All groups share one centre, and each spreads out both ways along 14 directions, with some noise.
Some rows, each with its group after it:
1.236	1.671	0.387	-2.608	0.982	-0.193	0.464	1.141	-0.446	-1.066	0.478	0.864	-1.681	0.491	0.025	-0.475	-2.357	-0.954	-0.768 -> j_389
-0.487	3.607	-1.389	-1.376	-0.852	1.511	-3.105	-0.659	-0.020	2.631	0.107	-2.040	0.842	0.234	0.348	1.113	1.953	-1.128	0.210 -> j_839
-0.289	1.096	0.762	0.512	-0.868	-0.014	-0.082	0.388	-0.214	-0.572	-0.023	-0.781	0.675	-0.540	-1.158	1.772	0.666	-0.637	-0.032 -> j_910
2.510	-1.956	-1.852	-2.111	-0.820	0.708	-0.026	-0.302	2.607	-1.838	-5.333	-0.655	-0.282	-0.502	-2.836	-1.381	3.150	-1.429	-0.206 -> j_27
-1.180	-0.370	1.137	-0.800	-1.418	-2.015	1.202	0.948	-0.742	-0.843	-0.743	-0.402	-0.091	-2.964	-2.056	2.091	-0.233	1.317	-2.285 -> j_27
0.469	-0.572	-0.567	-0.254	0.277	0.659	-0.561	1.466	1.170	0.822	0.646	3.130	0.375	1.698	-1.407	-0.211	0.495	0.753	-0.725 -> j_27
0.407	3.147	1.122	-3.183	1.169	-0.634	1.342	0.943	0.057	0.450	-0.268	1.739	0.514	2.701	-1.840	-0.560	-0.265	-0.855	-1.477 -> j_389
0.172	-0.397	0.545	0.751	-0.890	0.599	-3.395	1.047	0.921	-2.152	-0.374	-0.824	-1.315	0.488	0.757	1.241	0.234	0.831	0.547 -> j_839
0.255	3.361	-3.806	-0.121	0.560	-5.692	-0.300	-2.249	0.676	-0.031	-1.309	-1.935	1.647	-2.215	-2.412	-2.572	1.872	-0.602	1.220 -> j_389
0.751	0.799	0.093	0.125	0.325	-0.539	-1.139	1.589	-1.544	-0.187	1.525	-0.091	-0.263	1.307	0.694	-0.940	-3.472	-0.807	0.800 -> j_839
1.671	1.244	1.307	-1.155	0.688	2.428	-1.068	-0.104	1.279	0.255	-1.859	0.072	-0.472	4.518	-1.818	-0.562	0.278	-0.578	0.989 -> j_27
-1.343	1.802	1.591	2.128	2.014	3.250	-0.751	1.535	2.705	-1.132	2.871	-0.011	2.971	3.976	-0.631	1.815	-0.488	-2.308	0.046 -> j_389
-2.510	-1.363	-0.499	-0.939	0.932	-2.826	-0.338	0.685	-1.408	1.351	-0.415	-0.815	2.783	-1.904	-0.186	-0.809	-2.391	0.474	-0.435 -> j_27
1.354	0.616	-0.091	-0.342	0.815	0.047	-0.678	-1.214	1.796	-1.856	-0.353	0.982	0.382	0.589	0.352	1.129	0.093	-1.419	0.440 -> j_27
-1.243	-0.330	1.014	-0.920	-1.354	0.377	-2.995	-2.653	1.180	3.132	-2.710	-0.129	1.316	1.710	1.911	0.642	0.040	0.496	1.237 -> j_27
1.503	1.115	0.343	0.460	-2.020	-0.986	-1.909	2.407	0.293	-1.583	1.913	1.523	-0.256	1.361	-1.766	1.600	-0.451	1.086	-1.468 -> j_910
-0.607	-2.560	-0.984	-0.049	0.492	-0.305	-1.782	1.763	1.240	-1.115	-2.663	1.335	1.347	-1.498	-0.169	-0.770	0.021	-3.041	0.822 -> j_27
-1.711	-1.077	-1.192	0.096	-0.745	-1.295	-3.081	-0.032	1.980	-0.086	-0.859	3.076	0.247	2.574	-0.508	1.060	0.959	0.515	-0.016 -> j_910
-0.785	-1.344	-1.188	0.341	-0.123	-0.411	-2.747	-1.546	2.994	2.666	-0.401	-0.959	3.794	0.908	-0.667	0.041	-2.141	-0.788	-0.945 -> j_27
2.187	-1.271	0.203	-0.409	-1.487	0.261	-0.615	1.050	-0.964	0.510	0.302	0.498	-1.027	2.738	-1.120	-0.676	-0.400	2.417	0.559 -> j_839
0.146	-1.536	0.510	-0.385	-2.785	0.091	-1.356	-1.631	-0.279	1.377	-0.333	0.101	1.792	2.612	0.019	1.136	0.030	0.178	1.117 -> j_839
3.068	-0.857	-0.480	-0.908	-1.271	-1.081	-0.350	-0.918	0.331	-2.973	0.369	-0.212	-2.375	1.918	1.623	-0.594	-0.642	1.451	1.480 -> j_910
-0.367	2.688	-0.146	-0.829	0.619	0.322	-0.637	0.970	0.933	-1.782	0.678	-1.115	-2.145	1.256	-0.473	1.028	-4.078	-3.203	-0.854 -> j_910
-0.006	-1.483	-0.376	2.304	-1.670	-1.659	1.415	0.011	-1.709	1.578	2.148	-1.877	2.834	1.217	0.433	-1.090	-0.842	0.161	2.194 -> j_389
0.847	1.423	-1.050	1.504	-1.040	-0.327	0.114	1.080	4.747	-2.939	0.487	-2.476	1.259	1.320	-2.269	-0.363	0.034	-2.245	-0.824 -> j_389
-1.853	-1.486	-1.860	-0.349	0.497	2.606	-1.622	-1.134	1.289	1.630	-0.378	0.281	-0.412	-1.145	0.188	3.044	1.612	1.132	-1.436 -> j_910
-0.080	-0.193	-0.127	-1.500	-2.067	-1.455	-0.950	-0.113	-0.278	0.368	0.166	0.647	0.646	0.129	1.724	0.311	0.409	0.199	-0.018 -> j_389
-1.754	-0.905	1.884	-3.004	-0.506	-0.594	-1.764	-3.286	0.002	-1.151	0.540	-0.132	1.699	0.590	1.233	3.059	-1.674	0.560	-0.874 -> j_839
0.536	0.829	3.119	1.294	-3.813	-3.903	0.173	3.357	-3.818	-0.498	0.403	2.871	2.661	-0.048	-1.197	-0.248	2.535	1.737	1.731 -> j_910
-0.461	-0.465	-1.798	-1.439	1.852	0.296	-1.667	0.217	1.426	0.058	2.086	-0.347	0.174	-0.343	2.110	-1.482	-2.158	-0.322	0.530 -> j_839
-0.224	2.543	-2.280	-0.744	-0.574	-2.618	1.549	1.103	-0.882	0.833	3.900	-4.159	0.648	-2.895	-1.629	0.322	-2.341	0.846	-3.031 -> j_910
0.030	-1.931	2.435	-2.697	-1.449	-1.154	-2.401	-0.718	-1.373	-1.592	-3.141	1.015	-1.907	-1.216	-1.505	2.825	-0.519	3.628	-2.072 -> j_389
2.122	-0.506	-2.845	1.162	0.429	-0.032	-0.639	-1.543	0.796	0.377	2.817	-1.689	2.852	0.843	-0.104	0.482	-1.013	-0.325	0.361 -> j_27
1.190	-1.446	-0.533	0.593	-3.975	-0.119	-3.511	1.124	2.316	2.519	-2.038	-0.611	-0.154	3.956	0.642	-3.331	-2.169	-1.101	2.230 -> j_27
-0.105	0.216	-3.930	-0.517	0.508	3.677	-0.978	0.738	5.141	0.585	-1.661	-0.088	-2.688	1.292	-1.595	-0.179	2.085	-1.922	-1.208 -> j_910
0.493	-0.723	0.110	-3.925	0.243	-0.867	-2.838	-0.232	-1.898	-0.392	1.610	1.733	-1.999	1.392	3.573	0.575	-0.264	4.269	-0.020 -> j_389
1.329	-0.950	-2.629	-1.324	2.605	1.710	0.726	-1.573	0.682	1.328	-0.874	-0.487	1.073	-0.207	1.483	-2.307	2.383	-0.817	2.592 -> j_27
2.505	-1.345	-2.825	-2.527	1.891	-0.713	-3.953	-1.048	-0.526	-2.878	-0.802	1.381	-0.229	1.734	3.129	-2.301	0.094	-0.746	2.905 -> j_27
1.318	0.585	0.252	-0.001	-1.527	0.457	-1.212	-0.095	1.505	-1.822	-1.146	-2.080	-0.819	1.633	-0.964	0.120	0.337	-0.136	0.596 -> j_839
-0.992	-0.320	0.512	-1.065	1.381	0.762	-0.772	-1.006	1.098	-0.351	0.359	0.079	1.419	-0.938	-0.481	2.312	-1.946	-0.440	-1.769 -> j_839
1.116	0.302	-1.858	-1.546	0.515	1.607	-1.099	1.680	3.564	-0.992	-1.104	2.153	-1.904	-0.482	-0.830	-0.012	-0.659	-2.128	-1.968 -> j_910
-1.092	0.667	-0.639	4.009	2.215	-1.017	-1.497	-1.119	1.027	-1.210	-2.023	1.105	3.592	-2.629	-1.257	3.271	3.450	-0.349	-0.295 -> j_839
-0.349	-0.816	-1.949	-1.698	0.914	-2.374	1.754	-0.063	-3.045	2.948	1.047	-0.651	2.735	-0.990	0.022	-1.690	-0.961	0.468	0.645 -> j_27
2.337	0.542	-1.368	2.707	1.406	-2.750	-1.716	-1.278	-0.227	-0.519	-0.987	-0.541	2.418	0.087	-0.014	0.219	-1.055	0.000	0.918 -> j_839
1.959	0.098	-1.692	-0.998	0.233	0.661	-1.223	-1.695	-1.061	1.820	2.220	0.129	0.667	0.815	1.330	0.937	-1.161	0.364	0.079 -> j_910
1.082	-0.812	1.047	-0.584	3.440	1.003	-2.427	-0.204	0.042	-0.471	-1.404	3.534	0.417	0.810	0.660	1.254	-2.320	0.134	-0.311 -> j_839
-1.332	-1.159	1.164	0.008	0.378	-1.227	-0.291	0.315	1.681	-2.193	-0.079	1.372	1.152	0.608	-0.518	0.515	-1.517	-0.777	0.117 -> j_839
-1.481	-2.509	-1.108	0.876	2.917	0.599	-0.440	0.811	0.416	4.510	-2.539	0.809	3.485	1.742	-0.890	-3.736	0.429	-0.041	2.374 -> j_839
1.407	1.867	-3.263	-0.722	-1.586	0.314	-1.736	-0.937	1.651	1.722	-0.592	-0.921	1.118	0.638	-0.130	-0.825	3.193	-1.081	0.723 -> j_389
0.552	0.216	1.288	0.977	-1.880	3.751	1.769	2.719	0.490	-0.308	1.464	-1.367	-0.180	-1.400	0.363	2.603	-0.740	-3.264	-0.819 -> j_389
3.908	-1.018	-0.617	-1.819	0.605	-0.208	-1.025	-2.664	-1.305	0.950	-1.127	1.330	-1.044	1.640	-1.647	0.244	-2.113	1.700	0.139 -> j_389
-1.667	-1.889	-0.041	0.641	1.161	-0.259	-0.614	0.113	1.288	1.227	-0.302	-1.041	2.748	0.484	-0.253	-0.696	-0.956	0.255	0.613 -> j_389
-0.228	-1.043	-0.052	0.366	2.005	1.517	-1.080	-0.867	0.692	-2.820	0.060	-0.961	-0.225	-2.120	2.588	1.344	2.599	0.599	2.296 -> j_910
0.372	-0.402	-0.897	0.201	-2.874	-1.563	-2.114	0.276	3.126	1.631	-2.227	-2.029	2.599	0.013	-2.631	-0.738	-1.268	-1.607	-1.854 -> j_910
2.010	1.679	-0.680	-1.661	-4.514	-1.396	-0.736	-0.412	-1.561	0.251	1.632	0.704	-0.050	-0.142	0.928	2.319	-0.550	-1.499	-0.731 -> j_839
-0.608	0.111	1.014	0.758	0.428	0.366	0.592	2.101	2.114	-1.939	-0.499	-0.369	-1.759	1.177	-1.100	-1.565	0.971	0.925	1.302 -> j_27
1.482	0.339	0.771	0.203	-1.720	-2.056	0.574	0.059	1.153	-0.963	-0.982	-0.108	0.586	3.477	-3.090	-0.634	-0.269	-0.105	0.130 -> j_839
1.361	-0.424	2.024	-0.994	-3.855	-0.411	1.583	0.310	-2.290	1.795	1.186	-2.480	1.234	4.003	1.284	-0.021	-1.545	0.320	0.743 -> j_389
1.495	1.418	-2.445	-0.840	0.392	-0.439	1.349	0.551	-0.588	0.534	1.398	1.093	-0.332	-1.049	1.030	-1.238	2.085	-0.381	1.215 -> j_389
-0.578	1.307	-0.747	-1.190	-2.482	-1.774	-3.089	-0.326	2.003	0.292	-2.624	-2.208	0.786	-0.301	-0.412	-0.015	-1.230	-2.446	-0.642 -> j_910
-0.709	-0.758	2.485	2.553	-0.777	0.322	-2.280	2.979	-0.386	-1.975	-0.320	-1.325	-1.081	0.240	-1.681	1.588	-3.597	-0.692	0.701 -> j_389
1.643	0.850	-0.426	0.408	-0.475	-1.958	1.061	-1.626	-0.695	-1.838	0.893	-0.001	0.659	0.988	1.228	-0.263	-0.037	-0.942	2.423 -> j_389
-0.466	-0.072	0.896	0.489	0.815	0.663	-2.024	1.077	1.022	-2.470	0.849	1.163	-0.474	0.201	-0.154	2.220	-0.636	0.699	-0.894 -> j_27
2.067	0.323	-0.027	0.894	0.466	0.798	-0.823	0.850	2.189	-0.920	0.395	0.932	1.398	0.448	-0.647	0.223	-2.456	-2.787	-0.097 -> j_910
-0.632	1.845	-1.167	-2.847	-1.783	-5.124	0.404	-0.798	-1.346	-0.204	0.184	1.246	0.690	-1.625	0.258	0.308	0.902	1.412	-1.001 -> j_910
0.656	-1.524	-0.886	1.608	0.186	0.651	0.627	-1.159	1.431	0.344	-1.398	-0.060	2.339	-1.358	0.058	0.427	0.069	-2.319	1.481 -> j_839
-0.177	-0.361	0.106	-1.732	-0.165	-1.469	-1.881	0.366	-2.716	-0.203	0.310	1.251	0.158	-0.565	1.049	0.564	-0.655	0.415	0.395 -> j_27
1.032	1.690	0.631	-1.820	-0.134	-1.319	-1.325	2.018	-1.265	1.076	0.712	2.417	2.350	-1.296	-0.013	-0.635	-0.738	-0.501	-0.924 -> j_910

New rows. What belongs after each?
4.816	2.783	-0.276	0.295	-2.863	-0.536	-0.706	2.339	0.034	-2.417	2.390	-3.541	-0.457	0.164	-0.286	-1.473	-0.525	0.157	0.233 -> j_910
-0.650	2.704	2.777	0.246	-0.125	-0.448	-0.296	2.199	-2.016	-1.556	0.507	-0.319	0.409	1.047	-1.400	0.733	0.873	0.294	1.065 -> j_910
0.144	-1.385	1.885	-0.662	1.298	-1.089	-0.967	-1.397	1.156	-1.119	-3.180	1.592	0.902	1.273	-2.904	0.710	-2.153	0.744	-0.513 -> j_389
1.829	0.542	-0.693	-0.515	-1.570	0.649	-0.720	1.509	0.206	-1.303	-1.103	0.776	-0.509	-0.573	-0.713	0.475	0.890	-2.652	-0.072 -> j_27
2.114	0.399	0.055	-2.128	0.763	-0.422	-1.284	-1.275	0.541	2.436	-3.702	1.206	1.571	2.369	-1.003	-1.742	-1.803	-1.253	0.028 -> j_839
-0.652	-0.813	1.396	-1.888	0.418	1.577	-2.261	0.973	2.054	0.548	-2.628	2.239	-1.416	1.323	-0.436	-0.175	0.608	1.676	-0.461 -> j_27
2.042	2.159	1.333	1.948	-2.195	0.704	-1.735	0.604	-0.363	0.467	-2.921	1.453	0.783	1.028	-3.146	3.154	1.092	-1.989	-1.027 -> j_839
-0.384	1.650	0.069	-2.290	-1.096	-0.248	0.126	-0.999	1.059	-0.620	0.615	3.961	0.920	2.121	-0.253	1.370	3.494	-0.695	0.188 -> j_839
0.078	-2.281	2.069	-1.888	-0.300	-0.948	0.483	1.791	0.431	-2.072	-0.239	-0.760	-1.209	-0.105	0.494	-0.747	-4.514	1.031	-1.142 -> j_389
3.487	0.504	-2.099	0.711	-1.981	-0.079	-1.217	-0.604	1.092	0.538	0.086	1.328	0.102	1.065	-1.674	0.229	-0.349	-1.676	0.270 -> j_389
0.695	-0.347	-0.694	-0.100	-0.834	-4.460	-2.256	-1.583	0.445	-1.045	-0.640	-2.189	1.464	0.395	0.898	-1.168	-2.823	0.758	0.669 -> j_839
0.335	-0.802	-0.433	0.843	-2.279	-0.990	-0.155	-0.044	-1.260	1.105	1.356	-0.299	1.160	1.213	1.493	-0.732	-1.155	-1.382	2.645 -> j_839
0.818	0.283	-1.000	0.518	0.503	-0.235	-0.652	-1.094	-1.138	0.127	-0.456	-0.707	-0.116	-1.349	-0.951	0.688	0.952	0.474	1.329 -> j_389
-1.065	-1.030	1.258	-0.219	1.461	-2.625	-2.496	1.754	-0.686	-4.185	1.198	2.359	-0.280	0.655	0.435	0.692	-2.600	1.065	0.296 -> j_27
0.584	-0.713	-0.547	-3.125	-1.800	-0.010	-1.591	-0.507	-1.349	1.171	-2.368	0.540	-2.976	1.359	0.886	-0.235	1.904	2.249	0.512 -> j_910
-0.084	-0.339	1.619	-1.670	-0.763	1.090	-1.166	0.011	0.744	-0.549	0.177	-0.368	-0.109	1.200	-0.483	1.332	-2.962	-0.866	-0.868 -> j_839
0.855	0.744	-1.579	2.822	0.074	-1.985	-0.367	0.977	1.046	-1.436	-2.170	-0.761	0.742	-3.490	-1.054	0.289	2.424	-0.074	0.011 -> j_839
-1.757	1.122	-1.285	-1.241	-3.662	-1.874	-1.804	2.371	-0.488	1.588	0.493	0.344	0.535	-1.354	1.140	-0.665	-0.532	-3.154	0.234 -> j_839
-0.491	-1.859	0.200	-0.380	-0.468	2.354	1.304	-1.353	0.456	2.247	-0.644	-1.486	1.728	1.796	-0.236	-1.009	1.171	-1.333	2.576 -> j_839
5.834	0.923	-1.415	-1.601	-0.988	2.341	-1.085	-0.025	-0.298	-1.491	-1.676	-1.522	-4.593	-1.273	1.357	0.277	0.147	0.120	0.146 -> j_839
2.115	-0.307	0.492	-1.399	0.711	0.200	0.665	-1.260	-0.421	-1.291	-1.233	0.635	0.388	2.078	-0.908	-0.006	0.276	-0.329	0.839 -> j_27
0.697	1.557	1.651	-0.135	-1.518	-1.793	1.605	0.286	2.083	-1.989	0.350	3.104	-2.432	0.397	0.943	-0.183	-0.924	-0.156	0.457 -> j_27
0.478	1.264	-0.291	-2.325	0.657	0.440	-0.016	-0.870	1.366	-1.999	0.852	1.237	-0.810	0.545	0.674	1.154	0.003	-0.791	-0.362 -> j_839
4.228	1.155	-1.151	-0.077	-2.251	-2.405	-2.292	-1.741	2.137	-3.290	-2.977	-3.246	-1.403	0.204	-1.227	0.472	-0.018	1.411	-1.226 -> j_839
-1.614	0.229	2.475	0.548	2.751	0.010	-0.703	1.945	1.117	-1.958	-0.576	0.845	1.660	1.806	-1.450	-1.020	0.706	1.335	1.203 -> j_910
2.871	-3.275	2.093	-2.052	-1.341	4.113	0.959	-0.704	3.578	-0.609	-1.277	0.619	0.637	4.766	0.946	0.898	-0.004	0.746	-1.033 -> j_389
-0.221	-1.864	2.237	-2.777	0.478	2.200	2.389	-0.208	0.524	-0.054	-1.420	-0.665	0.926	-0.258	0.075	2.018	-0.195	0.850	-1.890 -> j_389
-0.065	-0.175	1.211	0.032	0.722	2.605	0.604	-2.203	-1.672	-1.231	4.151	-1.476	0.531	0.874	1.383	3.960	-0.114	1.952	0.603 -> j_839
0.742	0.012	-1.020	-1.849	-0.819	-0.031	-1.764	-0.430	1.608	-1.770	0.111	-1.024	-0.614	-0.880	2.928	0.007	-0.307	-0.609	-0.076 -> j_389
0.277	-2.383	0.570	2.148	-0.863	0.975	-1.223	2.943	1.326	-4.230	-0.745	2.495	-1.006	0.772	-1.517	1.093	3.883	0.747	1.152 -> j_27
0.273	-1.938	1.416	0.873	-1.294	-0.596	0.455	1.191	1.424	-1.775	-0.040	0.083	0.247	2.073	-2.114	-0.008	-1.476	0.512	0.484 -> j_839
-0.094	2.735	-3.386	-0.699	2.537	-3.551	-1.852	-1.221	-0.001	1.698	-0.281	0.110	3.324	0.091	0.211	-2.348	1.886	1.260	0.414 -> j_839
1.083	-2.730	-0.018	2.907	3.385	3.421	-0.075	0.761	0.307	-1.277	0.259	-1.181	-1.810	-0.612	-1.952	-0.063	-0.985	2.162	1.929 -> j_389
-0.322	0.455	-1.635	-2.262	-0.477	1.927	-0.443	0.742	-0.797	4.429	2.008	1.382	1.305	-0.191	0.360	0.213	-0.999	-1.382	-1.042 -> j_839
2.259	1.013	0.395	0.051	-0.623	2.262	0.329	0.534	-0.468	0.354	-1.906	-3.445	-2.291	-0.603	-2.691	0.180	0.121	0.356	0.605 -> j_389
0.706	0.388	1.032	0.235	-1.266	-0.758	-2.509	0.831	0.126	-0.364	-2.053	-0.014	-0.106	2.450	-1.064	-0.043	1.069	0.771	0.827 -> j_839
-1.038	0.226	1.289	-3.505	-2.483	-0.592	-2.379	-1.897	-0.441	-0.069	-1.139	1.561	0.212	1.287	1.954	1.665	1.497	-0.639	0.938 -> j_839
-0.919	0.255	-0.122	-0.879	1.556	1.152	-2.920	0.123	0.080	-0.172	-0.293	-0.618	1.022	-0.590	0.053	1.783	-0.422	-0.215	-0.866 -> j_27
0.657	2.527	-1.300	-0.969	1.510	-3.482	-1.753	-1.709	1.419	-2.860	-0.890	1.005	0.348	2.024	-0.491	-1.627	1.242	0.025	1.613 -> j_389
2.724	-1.715	-1.414	-2.634	-1.739	2.041	1.313	1.144	1.923	0.823	-0.265	-1.735	-1.659	-1.028	0.805	-1.369	-0.506	-0.035	-1.205 -> j_389
2.611	-0.858	0.018	-1.390	-0.679	-0.808	0.818	-3.136	1.302	0.094	-2.743	-1.078	0.977	1.829	-3.449	0.334	1.531	2.506	-0.502 -> j_389
1.107	-1.237	0.606	-1.671	-1.422	-1.473	1.683	-1.118	1.185	-0.874	-1.606	2.081	1.318	0.234	-1.091	1.069	0.022	-0.091	-1.344 -> j_389
-1.382	-0.394	-0.597	0.233	1.428	-1.178	-2.798	1.077	0.152	0.706	-0.952	-0.377	1.023	-0.891	1.511	-1.616	-1.489	-0.534	1.382 -> j_839
1.406	-0.492	0.219	1.298	0.003	-1.384	0.359	-0.505	1.024	0.768	1.411	1.133	1.382	5.293	-0.021	-2.522	-2.223	0.604	2.831 -> j_27
-2.457	0.370	-2.295	-0.184	1.161	0.640	0.447	0.728	1.043	1.380	0.948	2.010	-0.337	0.972	-1.636	1.196	1.580	-0.201	-0.993 -> j_910
3.533	-0.900	-5.124	-0.482	-2.554	-0.467	-1.738	-0.230	3.441	2.466	-1.208	2.615	1.331	-3.598	0.149	0.103	-0.219	-3.566	-2.454 -> j_839
-3.217	-1.633	2.927	0.305	-1.056	1.017	-0.273	2.628	1.366	-3.191	2.465	1.083	-0.605	1.864	-0.157	1.175	-2.482	-1.969	1.068 -> j_839
0.795	0.637	-2.297	3.475	-1.485	-1.108	-0.231	-0.228	-0.196	1.525	1.291	-2.620	3.374	-0.587	-0.824	0.467	1.493	-0.568	0.936 -> j_839
1.373	0.919	-0.096	0.788	-0.776	1.007	-0.986	0.437	-1.252	-0.864	-1.950	1.339	-2.352	-1.765	-2.067	2.038	2.659	-0.219	0.709 -> j_389
-1.388	0.572	2.307	0.523	-1.113	-2.046	-2.497	-0.151	-3.299	-0.116	-0.098	-1.522	0.489	0.599	-1.694	2.954	-2.036	2.274	-0.245 -> j_389
1.829	0.560	-2.747	-0.400	0.919	0.604	-0.758	-0.859	2.430	-1.569	-1.130	0.552	-1.114	-2.821	-1.875	0.888	2.187	-0.263	-1.096 -> j_389
-2.012	1.351	-2.789	-0.557	0.946	-0.381	-4.806	2.956	3.276	-0.639	-0.777	-0.333	-1.055	-2.605	-0.440	-1.452	0.724	-0.448	-0.802 -> j_389
1.000	-0.502	-1.307	1.250	-2.188	0.209	0.706	0.909	0.837	0.648	3.730	-0.438	0.936	3.241	-1.212	-0.376	-0.029	-0.288	0.752 -> j_839
-0.459	-0.672	1.131	1.618	-0.936	0.999	-1.104	1.675	-0.804	1.460	-1.479	0.122	1.622	3.071	-2.067	-0.118	0.750	-0.978	1.946 -> j_27
-0.722	-3.041	-0.906	0.233	-2.726	0.047	1.178	1.104	1.399	0.108	2.546	-0.777	0.536	0.218	-0.074	-0.662	-1.496	-0.563	0.707 -> j_839
1.112	2.951	-3.455	-0.550	-1.955	-1.759	0.939	-0.178	1.674	0.788	1.276	1.702	1.997	-0.078	0.512	-0.548	4.660	-1.849	0.470 -> j_389
-0.474	-2.197	0.197	1.012	-0.554	-0.529	2.414	2.421	-1.551	-0.697	4.364	0.261	0.787	-0.233	1.762	-0.121	-0.601	2.322	0.504 -> j_389
2.565	0.726	1.264	1.141	0.473	0.770	2.256	1.097	-0.266	-1.134	0.255	-1.877	0.847	0.046	-0.339	-1.351	-2.106	-2.228	1.635 -> j_910
0.912	1.975	0.510	-2.974	0.129	-0.589	-1.306	-1.534	2.229	-3.672	-0.175	-1.392	-0.541	1.172	2.105	0.982	0.381	0.469	-1.115 -> j_389
-2.982	3.095	-1.011	-0.994	-0.675	-1.918	-2.373	2.616	1.159	-1.489	0.586	3.105	0.095	-1.337	1.301	0.064	1.698	-2.900	-0.002 -> j_839
0.581	-1.226	-0.635	-0.662	-1.354	-0.544	-0.878	-0.199	0.126	-0.737	-1.695	-2.050	1.027	-1.339	-1.413	1.213	0.754	0.537	-0.749 -> j_27
